The rows come from 5 hidden closed curves, with some noise, and rows from the same curve form a group. Each curve winds through 8 dimensions. The rows are also pushed far along 5 directions, which tell nothing about the answers.
Known rows, each followed by its group:
-4.166 -0.404 -1.022 -0.880 -1.462 1.408 0.357 -2.364 -0.826 -0.373
 -0.075 2.442 2.755 0.275 -0.032 1.798 -0.614 0.686 -> z_180
-0.002 -1.435 -0.111 -0.448 3.395 3.155 1.986 0.232 -2.048 -1.357 -2.263
 -0.300 3.690 -4.312 0.640 0.926 2.551 -2.612 -> z_631
2.648 -2.041 -1.871 1.183 -0.439 -1.491 0.184 2.849 -4.364 -0.328 1.284
 0.713 1.900 -1.232 -0.216 4.327 0.225 -4.639 -> z_180
-1.783 -2.630 0.119 -1.983 0.377 2.684 1.028 -1.747 -4.086 -1.835 1.991
 3.413 2.994 2.889 1.313 1.481 -2.485 1.333 -> z_869
-0.044 1.336 1.048 -0.561 -0.531 -0.491 1.512 -1.029 0.337 -0.666 -2.296
 -2.161 0.925 -0.346 -0.372 0.065 0.767 -0.808 -> z_869
-5.656 -2.030 1.728 -3.327 -0.360 1.108 -0.981 -3.802 -1.493 0.197 0.250
 1.980 1.506 2.566 -1.970 0.039 -4.091 3.516 -> z_180
0.995 0.129 0.059 1.857 1.125 0.097 -1.489 0.598 -1.566 0.251 0.800
 1.898 0.194 -0.387 -1.167 0.076 -0.092 0.109 -> z_869
-0.372 1.766 0.414 0.419 0.805 1.198 1.602 -0.564 -0.507 0.495 -2.358
 -1.135 1.150 -0.595 0.572 -0.851 0.088 -1.490 -> z_424
0.985 1.042 1.237 -0.099 0.704 0.196 -0.483 1.724 0.183 0.267 0.031
 -0.222 0.483 0.794 -2.879 0.396 0.942 -0.355 -> z_180
-1.486 1.359 -1.326 1.276 -0.825 1.772 -0.390 -0.460 -0.125 0.601 1.191
 4.377 -1.306 -2.611 1.217 -1.985 0.948 0.679 -> z_869
-0.883 -2.587 -2.467 -0.832 3.034 0.608 -1.108 0.117 -1.972 -0.086 1.341
 0.155 -0.095 -2.196 2.117 0.033 -2.090 -2.245 -> z_73
1.193 1.247 -0.035 1.938 -2.539 -0.276 -1.164 0.770 -1.952 -1.385 3.550
 5.295 -1.629 4.989 0.964 0.849 -0.116 2.356 -> z_631
-0.781 0.222 0.838 -0.764 -0.271 -1.026 -0.209 -0.256 -0.840 0.107
 -1.173 -0.089 -0.762 -1.432 -0.411 -0.985 0.266 -0.506 -> z_424
0.748 -0.842 -0.502 1.296 -3.056 0.888 1.686 -1.298 -3.641 -1.392 0.991
 2.853 4.699 4.647 -2.008 5.058 -1.024 1.189 -> z_424
-0.792 0.287 0.820 -1.864 0.114 1.184 0.613 -3.188 -0.647 0.586 -1.258
 -1.854 2.349 1.033 -1.976 -0.155 -0.228 0.127 -> z_73
-0.156 1.582 0.897 1.189 -6.307 2.141 2.089 -4.190 -1.353 -2.072 1.226
 5.754 1.223 6.341 1.012 1.900 -2.551 4.455 -> z_631
0.911 0.198 -0.534 -0.339 0.585 -1.076 0.283 0.461 1.823 1.595 -1.280
 -4.111 -0.919 -1.018 -1.281 -0.685 1.297 -1.656 -> z_73
2.833 -0.672 3.180 -0.012 2.701 -0.794 0.437 0.289 -1.478 -0.293 -0.035
 -4.233 0.101 5.271 -2.412 0.906 -0.700 0.831 -> z_631
-1.821 -1.968 0.241 -0.791 1.274 1.152 -1.483 -1.107 0.435 -0.044 -0.031
 1.648 0.221 -2.103 -1.256 -0.311 -0.178 1.678 -> z_631
-0.371 -0.688 0.703 -1.661 1.858 -0.332 -0.952 -1.470 -0.321 1.143
 -1.767 -2.772 1.266 -0.752 -1.767 -0.642 -1.976 -0.645 -> z_73
-1.039 -0.666 -0.085 0.735 2.827 0.978 -1.383 -0.540 0.347 -0.107 -0.436
 -0.067 0.726 -1.259 -0.676 0.219 -0.974 0.010 -> z_73
-0.131 -2.263 -0.546 -0.568 0.692 -0.175 -0.739 2.083 -0.852 0.822 0.975
 2.280 0.214 -1.936 -1.498 -1.278 -0.809 1.234 -> z_424
0.260 1.861 -1.814 3.370 -6.663 0.192 -0.025 0.538 0.579 -0.292 3.524
 6.532 -0.360 3.994 2.984 2.884 0.448 2.318 -> z_869
1.710 3.325 -0.567 1.033 -3.607 0.426 1.188 0.276 1.913 -1.896 2.973
 1.794 -2.224 4.365 1.216 0.948 2.030 0.708 -> z_73
1.152 1.201 -1.152 2.709 -1.103 -1.332 0.191 1.773 2.221 1.203 -1.282
 0.329 -3.375 -1.497 1.379 -2.315 -0.346 0.702 -> z_631
-2.159 -1.443 -1.109 -1.378 -0.728 0.135 -0.364 -1.553 -0.364 0.904
 0.642 0.521 -0.771 -0.239 0.382 -0.868 -0.613 0.836 -> z_73
0.718 4.559 0.017 0.937 -0.952 1.002 3.315 -0.513 1.790 -0.190 -4.090
 -3.145 -0.115 -0.292 -0.935 -0.268 2.560 -2.535 -> z_424
-0.051 -0.123 1.408 0.669 -0.323 0.602 0.430 -1.799 -2.898 -1.230 0.123
 2.461 0.073 3.733 -0.861 -0.193 -1.427 3.510 -> z_424
-1.760 4.834 1.738 0.397 -1.676 1.966 2.625 -1.339 2.912 -0.214 -3.029
 -1.244 0.957 1.720 -1.188 0.103 0.834 0.178 -> z_180
-1.060 -1.275 0.505 -1.333 -1.636 1.246 -0.508 -2.595 -0.976 -0.934
 2.696 2.182 1.361 4.848 -0.903 1.388 -0.075 3.091 -> z_869
3.738 2.254 3.938 0.366 1.995 1.658 2.306 -1.194 2.076 0.341 -3.053
 -5.787 1.964 3.015 -5.504 -0.218 1.910 0.837 -> z_180
0.415 2.131 2.768 -1.087 -1.756 2.054 4.445 -1.454 -0.874 -1.632 -2.759
 -1.751 2.379 2.523 -0.964 1.508 2.104 -0.604 -> z_180
-2.047 0.191 0.207 0.529 -1.473 -0.207 0.812 -0.539 -0.529 0.154 -1.172
 1.601 -1.516 -0.898 2.168 -1.071 -0.105 0.739 -> z_631
-0.651 1.210 -1.958 0.907 1.523 -1.082 -1.272 0.945 0.986 1.979 0.406
 -0.960 -1.937 -3.945 1.251 -2.552 0.146 -2.065 -> z_180
1.239 2.801 -0.981 1.571 -1.455 0.225 2.432 0.628 1.091 -1.104 0.992
 -0.133 -0.485 3.606 -1.020 0.002 0.032 0.585 -> z_424
-0.120 0.959 1.382 -1.868 -0.005 -0.227 -0.302 -2.210 1.136 1.528 -1.562
 -2.933 0.262 1.028 -2.567 -1.644 -0.200 0.892 -> z_73
0.073 -1.309 2.954 -0.997 0.441 -3.117 -0.943 0.590 -0.883 1.300 -0.638
 -2.260 -2.923 2.811 -1.938 -1.939 -2.322 2.138 -> z_631
0.216 1.560 1.952 -1.155 1.382 2.543 1.835 -1.205 -0.091 0.396 -0.625
 -1.182 0.465 0.554 -2.498 -2.185 0.969 0.461 -> z_869
-4.908 0.060 1.287 -2.914 1.020 3.560 -0.311 -5.205 1.213 -1.608 -0.512
 1.935 -0.328 -0.031 1.386 -2.741 -0.591 3.927 -> z_869
-3.398 0.213 -2.693 1.029 -2.341 3.029 2.052 -2.005 1.461 0.267 -1.438
 2.654 1.381 -3.178 2.282 0.825 0.559 0.146 -> z_180
-1.762 -0.822 0.669 -0.124 -0.184 -0.009 -2.243 -0.946 1.158 0.079 0.527
 2.514 -1.558 -0.082 -1.275 -1.247 -0.653 3.476 -> z_631
-1.274 1.807 1.619 -0.904 1.594 2.452 0.873 -3.144 1.582 -1.561 -1.474
 -1.683 0.504 0.567 -0.102 -0.262 0.753 0.607 -> z_869
-2.205 0.803 -3.155 1.449 -1.541 0.625 0.123 -0.264 0.241 -1.347 1.139
 4.252 -0.600 -3.708 2.423 0.245 1.001 -0.360 -> z_424
0.040 -0.342 -0.269 -0.636 -1.995 -0.012 1.227 1.793 1.049 1.271 0.010
 1.199 -1.344 0.126 -0.552 -2.159 0.201 2.000 -> z_424
2.121 -1.851 1.820 -0.916 1.676 -0.446 -0.407 -0.278 -2.552 -0.716 2.885
 -2.281 2.631 4.796 -1.999 2.811 -1.341 -0.568 -> z_424
0.122 -0.958 0.258 0.535 -1.446 -1.462 -0.919 0.119 0.271 1.024 -0.398
 0.617 0.124 1.577 -1.812 0.208 -1.521 2.858 -> z_424
-1.484 -0.924 -2.842 -0.750 2.367 2.081 -1.929 -1.092 0.214 -0.842 0.568
 1.620 2.325 -3.277 0.925 0.677 0.017 -1.399 -> z_869
2.610 2.951 1.320 2.064 -3.279 -5.330 -1.807 2.459 1.914 1.373 -0.435
 -0.353 -4.808 2.919 -1.026 -2.507 0.164 2.446 -> z_180
2.569 -1.733 0.501 1.408 3.972 -3.760 -3.773 2.715 -0.537 2.445 0.125
 -3.141 -2.102 0.663 -2.225 -1.315 -2.746 -0.144 -> z_869
-4.260 -1.804 -1.666 -1.562 2.411 5.124 4.076 -2.648 -4.227 -2.531
 -2.294 2.065 5.797 -4.082 2.322 1.257 0.286 -3.016 -> z_631
-1.012 0.523 1.620 -1.142 -1.107 2.651 0.598 -2.165 1.694 -0.807 1.043
 1.219 0.183 3.168 -1.945 0.059 0.329 3.284 -> z_73
-1.461 -1.795 1.561 -1.085 -0.007 0.595 0.942 -2.427 -4.704 -1.242
 -0.908 1.416 2.884 2.145 -0.415 1.216 -1.772 1.205 -> z_180
1.090 -1.600 -1.227 1.231 -0.014 -1.212 -0.395 1.070 -3.094 -0.473 0.415
 -0.192 0.888 -1.022 1.333 3.996 0.262 -4.314 -> z_631
1.106 0.284 2.052 -0.529 -0.242 -2.082 -0.036 0.367 1.062 -0.007 -0.336
 -2.134 -3.073 1.623 -1.904 -1.509 0.296 1.510 -> z_73
-0.073 1.741 -1.661 0.327 0.490 2.047 2.913 0.299 1.247 0.808 -0.171
 -1.867 0.409 -1.290 0.801 -1.205 2.099 -2.005 -> z_180
-0.391 0.749 1.096 -0.953 0.776 -2.883 -1.817 0.268 2.417 0.395 -2.933
 -1.647 -2.502 -0.942 0.278 -4.295 0.027 2.639 -> z_869
0.258 0.281 -0.615 -0.651 0.990 0.030 0.459 1.236 -0.743 -0.429 -1.318
 -1.559 0.967 -2.703 0.184 1.225 1.756 -4.300 -> z_631
0.883 2.360 -0.454 3.006 -0.802 -2.190 -1.753 1.200 0.910 -0.004 -1.267
 1.092 -1.076 -1.206 0.673 0.157 1.038 0.050 -> z_631
-2.201 0.499 -0.848 1.573 0.477 -0.162 -2.456 -0.164 1.322 -0.070 0.810
 2.734 -1.688 -1.120 1.533 -0.684 -0.609 1.358 -> z_73
-3.154 -3.209 -0.447 -2.406 2.767 0.509 -1.412 -1.949 -4.847 0.223 3.164
 1.208 2.001 2.157 -0.464 -0.318 -3.575 0.618 -> z_180
0.340 -0.890 -0.132 0.200 -0.388 -0.164 0.302 0.126 -1.423 -0.788 0.634
 1.823 -2.034 -0.332 1.625 -0.951 1.053 1.229 -> z_424
2.720 -2.061 -1.225 1.702 2.931 -0.895 1.318 2.095 -0.946 -0.058 -1.509
 -3.585 1.518 -3.248 1.084 1.361 0.952 -2.964 -> z_424
-1.094 0.438 1.573 -0.563 0.601 1.308 1.003 -2.440 -0.882 -1.204 -0.708
 -1.082 1.119 0.710 -0.513 1.584 -0.888 -0.585 -> z_869
-0.120 4.020 0.337 0.731 -2.347 2.010 2.842 -1.594 0.646 -0.256 0.357
 1.007 0.088 3.929 0.233 -1.789 0.387 1.717 -> z_869
0.847 -1.412 1.416 0.358 0.647 -1.310 -1.404 -0.915 -3.519 -0.990 -0.329
 0.488 2.352 2.316 -1.620 2.406 -2.453 0.417 -> z_631
2.503 1.307 0.762 0.528 -0.450 -1.404 0.743 3.368 1.227 0.684 -0.918
 -2.904 1.171 0.751 -1.562 1.431 2.555 -2.380 -> z_73
0.304 -1.295 -2.397 0.721 0.799 -0.723 -0.438 4.326 1.815 1.946 -2.119
 -0.669 -0.048 -7.659 1.391 -0.023 2.376 -4.058 -> z_73
-2.909 -0.205 0.609 -1.738 3.674 2.276 1.300 -2.532 -0.725 1.486 -2.099
 -2.737 1.644 -4.700 -0.092 -2.538 -0.500 -1.840 -> z_180
0.658 2.103 -0.679 0.418 -0.109 -0.377 -2.363 0.884 3.544 1.566 -0.066
 -0.379 -3.792 -0.586 -0.266 -1.923 1.223 0.100 -> z_424
0.418 -0.621 -0.532 1.434 -0.328 0.528 -0.840 0.553 -1.687 0.061 1.543
 3.616 0.099 2.174 -0.702 0.265 -1.335 2.228 -> z_180
-0.943 3.218 -0.003 1.078 -0.011 0.388 1.289 -1.477 0.821 -1.790 -2.512
 -0.984 2.107 0.424 0.859 0.737 1.531 -0.365 -> z_631
2.915 2.857 1.352 0.326 -0.818 -4.654 -1.356 2.505 2.315 1.868 -1.338
 -4.251 -5.156 3.716 -3.916 -2.592 -0.779 0.513 -> z_424
-1.137 -0.214 -0.561 -1.101 2.062 2.393 1.579 -1.612 -0.903 -0.659
 -0.511 -1.047 1.181 -0.681 1.626 -0.088 -0.813 -1.450 -> z_73
1.166 1.453 1.131 1.055 -0.527 -0.548 0.964 2.106 0.646 -0.144 -1.748
 0.291 -0.704 -1.889 -0.187 -1.062 2.072 -0.305 -> z_73
2.471 2.813 -2.676 2.045 -0.809 0.151 1.086 2.751 1.784 -0.441 -0.047
 0.003 -0.701 -1.264 2.308 -0.113 2.446 -2.700 -> z_869

New rows. What belongs after each?
-2.005 0.693 -1.163 0.738 -1.762 -0.097 -0.520 0.246 4.069 2.038 -2.987
 1.129 -1.495 -4.953 1.107 -2.700 1.144 1.932 -> z_424
-1.830 0.909 -1.234 1.100 -0.564 1.304 -0.704 0.026 3.353 -0.303 -0.250
 1.203 -0.010 -2.509 1.180 0.964 1.451 -0.161 -> z_73
-2.699 1.070 -1.892 0.950 0.342 1.607 0.058 -1.634 1.861 -1.276 -0.734
 1.311 0.488 -2.231 1.800 0.441 1.648 0.092 -> z_631
-0.920 -0.536 -0.887 0.807 -1.657 -0.640 -0.692 -0.020 1.116 1.143
 -0.952 1.565 -0.036 -1.079 -0.228 -0.306 -0.639 2.239 -> z_424
-2.106 -0.192 -1.007 -0.265 -1.657 -1.056 -1.208 -0.360 -0.049 0.371
 0.882 1.213 0.802 2.042 -1.184 1.039 -0.753 1.067 -> z_180
2.960 2.880 -3.867 4.357 -3.279 1.290 2.256 2.410 -0.374 -2.385 1.657
 3.507 1.845 0.406 4.168 4.343 3.014 -3.461 -> z_869
0.699 -0.635 -0.180 2.087 -0.608 -3.183 -4.064 1.093 -1.474 -0.192 2.992
 3.263 -1.828 3.665 -1.926 1.104 -2.173 2.785 -> z_631
1.002 -0.298 -1.300 -0.064 0.376 0.054 1.123 1.170 -0.372 0.735 1.430
 -1.584 0.555 2.496 -1.142 0.024 0.304 -0.512 -> z_180
-0.962 -0.230 1.616 -0.614 1.628 3.000 0.875 -1.818 0.496 0.559 -1.849
 0.324 1.119 -0.848 -1.729 -1.939 0.365 2.421 -> z_180
-0.339 0.801 0.713 0.879 -0.776 -1.075 -1.265 -0.553 0.509 0.023 -1.996
 1.037 -0.263 -1.285 0.609 -0.622 -0.389 1.008 -> z_631
-0.812 -0.795 0.747 0.233 1.813 0.012 -0.542 -1.507 -1.844 -1.121 -1.396
 0.479 1.912 0.919 0.603 -0.393 -1.153 1.586 -> z_869
-0.071 1.770 -2.016 0.677 0.277 0.443 0.186 1.137 1.621 1.329 -0.036
 0.161 -1.695 -2.336 1.635 -2.793 0.708 -0.953 -> z_869
3.443 2.287 0.942 1.515 0.447 1.051 2.691 1.878 2.146 -0.340 -2.197
 -3.724 1.743 0.609 -0.212 1.803 2.446 -2.504 -> z_869
-0.064 0.561 -0.317 0.973 -3.972 0.225 2.667 -0.987 0.301 -0.422 -0.057
 1.107 1.172 2.990 0.834 1.406 0.256 2.330 -> z_424
-0.785 -0.545 0.267 -1.953 2.189 0.304 0.476 0.322 1.266 2.389 0.235
 -3.113 -1.929 -0.518 -1.009 -3.729 -0.564 0.295 -> z_180
1.311 -0.592 -1.406 2.133 -1.354 1.199 0.348 1.246 0.075 -0.255 0.914
 1.356 1.423 -1.500 1.703 3.734 2.902 -2.185 -> z_869
-2.303 -0.018 -0.600 -0.709 -0.457 1.571 1.646 -1.837 -1.365 -0.836
 -0.592 -0.054 4.582 1.856 -1.241 2.552 0.583 -0.625 -> z_180
2.876 2.366 2.033 -0.019 -0.023 -2.127 1.596 0.163 0.457 -1.355 -2.844
 -4.488 1.446 3.307 -2.285 0.308 1.138 -0.131 -> z_869
-0.851 -0.638 1.443 0.161 1.753 -2.051 -3.682 0.209 1.029 0.784 1.134
 0.092 -2.535 2.384 -1.935 -1.572 -2.930 3.161 -> z_73
1.907 1.339 1.044 0.934 0.212 1.480 1.524 -1.044 -2.481 -1.611 -0.821
 0.348 0.886 3.293 -1.993 1.483 0.969 0.260 -> z_424
-0.500 -3.239 -1.831 -0.726 1.383 0.958 -1.138 0.982 0.128 -0.116 -0.574
 1.317 0.787 -6.387 0.316 0.635 1.855 -1.592 -> z_631
-1.946 -1.580 -0.213 -1.251 0.016 -0.709 -1.015 -0.736 -1.416 0.150
 0.635 -0.149 2.305 2.367 -2.421 1.764 -1.440 0.559 -> z_180
-0.787 1.318 -0.659 0.786 -0.985 2.382 1.316 -1.237 0.876 -1.028 0.855
 1.220 1.713 -0.953 2.954 0.911 2.432 -0.996 -> z_424
-0.655 -0.304 1.099 -0.913 -1.318 -0.348 0.305 1.494 0.619 1.104 -0.662
 0.423 0.156 -0.052 -0.758 -0.552 0.371 0.836 -> z_73
0.977 1.564 -0.586 1.336 -0.614 -0.800 0.102 0.734 -1.824 0.236 -0.480
 0.315 0.000 1.327 0.197 0.460 -0.582 -1.714 -> z_424
-0.823 0.259 -0.780 1.123 -0.104 0.710 0.970 1.698 0.866 -0.150 -2.359
 2.000 -0.974 -6.563 2.266 -1.297 2.149 -1.236 -> z_73
-1.514 -0.928 0.681 -2.608 1.473 0.435 -0.411 -2.000 0.391 -0.281 -2.403
 -1.611 1.339 -1.401 0.047 -1.002 -1.756 0.255 -> z_631
1.442 -0.219 -1.591 1.811 -0.299 -3.296 -2.683 4.993 1.017 1.216 0.174
 2.256 -3.845 -5.029 1.548 -1.718 1.297 -0.997 -> z_73
-1.231 2.742 -1.546 1.734 -1.762 2.899 2.157 -2.535 1.042 -2.088 -2.253
 1.919 1.181 -1.803 4.420 1.010 3.176 -1.102 -> z_180
-1.482 1.267 -0.485 0.392 -1.607 0.640 -1.396 -2.424 0.168 -2.260 2.703
 3.805 -1.352 3.584 1.502 0.430 -0.616 2.859 -> z_869
0.973 2.891 -1.295 1.434 -0.499 0.690 2.694 2.119 3.116 0.083 -0.607
 -0.665 -1.292 -0.792 0.224 -2.213 1.534 0.097 -> z_424
2.423 1.878 -0.602 0.612 -3.095 -2.439 -1.325 1.058 2.915 0.210 1.464
 0.647 -3.416 4.080 -0.847 -1.637 -2.401 2.541 -> z_631
0.792 -0.738 -0.256 -0.894 -0.611 -0.474 -0.428 -0.367 -0.117 -0.358
 1.324 0.661 -0.589 3.853 -1.345 -0.705 -3.625 2.093 -> z_631
-1.809 -2.232 1.214 -2.735 1.584 -0.502 -1.327 1.356 0.072 1.453 -0.337
 -1.174 0.364 -1.267 -0.553 -0.829 0.080 -0.269 -> z_73
1.506 -1.640 0.707 -1.617 2.075 -2.218 -2.054 0.983 -1.862 -0.713 -0.941
 -0.798 1.638 -0.429 -2.723 -0.084 -0.749 -0.025 -> z_869
2.329 0.874 -2.508 3.472 1.737 1.477 1.469 0.830 -2.618 -0.210 0.218
 -0.727 3.606 -0.611 0.418 3.250 0.545 -4.773 -> z_869
-2.914 -0.289 0.792 -3.156 0.892 1.101 -0.224 -2.846 2.323 2.270 -2.375
 -2.426 -1.103 -2.684 -0.749 -4.134 0.463 1.138 -> z_73
2.169 5.183 -1.396 2.596 -4.107 0.983 4.254 2.847 4.819 0.543 -2.094
 -0.109 -1.357 -1.142 0.858 -1.893 4.716 -0.359 -> z_424
0.074 -0.365 0.759 -0.808 0.182 1.728 -0.297 -0.804 -1.098 -0.636 1.373
 1.161 1.763 0.533 -2.098 1.889 1.038 -0.289 -> z_180
0.798 -1.817 0.534 -0.988 -0.534 -0.846 0.443 1.111 -3.095 -0.226 0.078
 0.244 0.781 0.423 -0.755 1.769 -0.519 -1.457 -> z_180
0.013 -1.155 -0.713 -0.346 -2.076 -1.017 0.503 1.174 1.348 1.512 -0.785
 -0.328 -0.578 -0.504 -0.052 -0.541 0.036 1.205 -> z_424
3.512 1.174 -1.466 2.718 -1.181 0.650 0.600 0.424 -3.937 -2.325 1.785
 2.429 1.313 4.138 -1.198 4.556 1.312 -1.931 -> z_424
-0.635 -2.068 1.487 -0.299 3.935 -1.641 -2.973 0.087 -1.250 0.515 -1.453
 -1.389 0.393 -1.459 -2.300 -0.410 -1.792 0.517 -> z_631
-0.091 1.373 1.507 1.552 0.270 4.793 5.897 -4.384 -3.228 -3.107 -2.969
 -0.217 6.976 3.091 -0.560 3.448 0.751 0.509 -> z_424
0.617 -1.721 0.546 -0.549 -0.355 0.258 0.127 0.461 -2.104 -1.268 0.978
 2.336 0.935 1.017 -0.669 0.892 0.728 1.532 -> z_631
0.024 -1.059 -0.084 -0.399 -0.931 -0.362 -1.705 0.123 1.775 1.015 1.316
 0.426 -1.275 0.389 -0.293 -0.189 1.087 1.550 -> z_869
-3.148 -3.332 2.405 -2.157 4.412 1.428 -1.504 -2.883 -3.083 -0.860 0.433
 -0.265 2.589 2.185 -2.092 0.694 -3.852 1.917 -> z_73
2.343 -0.727 -0.428 0.778 4.018 0.628 -0.063 0.963 -2.050 0.346 -0.196
 -3.517 3.520 0.410 -1.173 2.645 -0.841 -4.396 -> z_424
-3.304 -2.274 0.288 -0.303 1.551 1.291 -1.482 -2.352 -4.142 -2.027 2.370
 3.402 2.477 2.712 0.707 2.383 -2.862 1.150 -> z_73
-2.406 0.374 -0.676 -0.677 -0.798 2.868 2.521 -2.205 -1.343 0.488 1.625
 1.604 0.561 -0.578 1.299 -1.089 -0.523 -0.122 -> z_180
3.935 0.271 -0.546 0.947 2.961 0.084 1.085 3.447 0.952 0.042 -1.742
 -4.623 1.603 -1.878 -0.263 1.677 1.757 -4.555 -> z_869
-3.289 -0.717 -0.811 -1.382 0.779 4.513 2.878 -4.418 -3.622 -2.271
 -0.819 1.691 4.981 -0.317 2.470 2.369 -1.712 -1.516 -> z_73
1.413 0.104 -0.680 1.405 -2.435 -1.096 -1.393 0.318 2.169 1.154 -0.268
 1.652 -2.804 -0.721 0.950 -1.173 -1.884 1.467 -> z_631
2.228 -1.537 -0.334 0.292 1.223 -0.899 -1.385 1.930 1.286 0.080 -0.228
 -1.273 0.001 -2.013 -2.633 1.182 1.598 -1.149 -> z_631
-2.313 0.250 -0.581 -0.566 -0.630 1.084 0.854 -1.701 -1.177 -1.164
 -0.666 1.783 0.739 -1.881 0.206 0.364 0.547 -0.422 -> z_424
-1.697 -0.147 1.345 -0.276 -1.862 1.303 1.936 -2.455 -1.329 -1.290 0.237
 2.993 -0.975 1.826 2.256 -2.023 -0.056 4.418 -> z_424
0.306 0.487 0.917 0.442 1.269 1.111 -0.335 -0.447 1.693 0.846 -1.398
 -2.121 -1.734 -1.623 1.358 -0.020 1.056 -1.767 -> z_631
-3.398 0.367 -0.019 0.436 -0.550 1.392 -1.393 -2.027 1.138 -0.369 -0.351
 3.982 -0.766 -1.631 0.550 -1.481 0.201 3.204 -> z_631
-0.328 0.265 -1.339 1.466 -1.797 -1.669 -0.737 1.226 -0.213 0.427 -0.245
 1.268 -2.374 -2.378 2.955 0.648 0.969 -1.929 -> z_631
-1.025 -5.812 0.934 -2.397 1.503 -0.215 -1.433 -1.472 -6.646 -1.308
 3.366 3.435 0.140 2.892 -0.132 0.712 -3.377 2.671 -> z_424
0.080 -1.335 -1.457 0.236 -0.084 -0.297 0.352 0.635 1.024 1.417 -0.669
 -1.642 0.713 -0.312 -1.665 0.996 -0.423 -0.332 -> z_180
-2.887 -0.753 3.074 -3.865 1.381 0.110 -0.946 -1.789 1.188 1.420 -2.497
 -1.435 -0.688 -2.843 -2.599 -3.538 -1.781 1.984 -> z_869
-0.219 0.951 -1.719 1.873 -2.780 -0.137 0.172 0.771 2.240 0.951 -1.557
 1.830 0.058 -2.528 0.556 0.238 1.438 0.734 -> z_424
0.081 -3.346 0.208 -0.288 1.839 0.045 -0.857 0.340 -7.703 -2.295 3.425
 2.893 4.569 3.625 -0.363 4.869 -1.587 -1.931 -> z_73
2.165 3.220 -0.509 1.811 -1.974 -0.647 1.962 1.246 1.476 1.457 0.990
 -1.623 -2.049 0.169 -0.523 -0.880 1.231 -1.643 -> z_180
0.900 -4.162 -0.600 -1.632 2.056 -0.250 -2.098 1.520 -4.492 -1.309 3.741
 2.784 0.189 1.033 -0.234 1.555 -1.607 -0.332 -> z_869
-0.661 2.938 -0.017 0.736 -3.038 1.967 3.278 -1.809 -0.118 0.290 1.567
 1.236 -0.250 2.163 0.478 -0.739 0.345 0.628 -> z_180
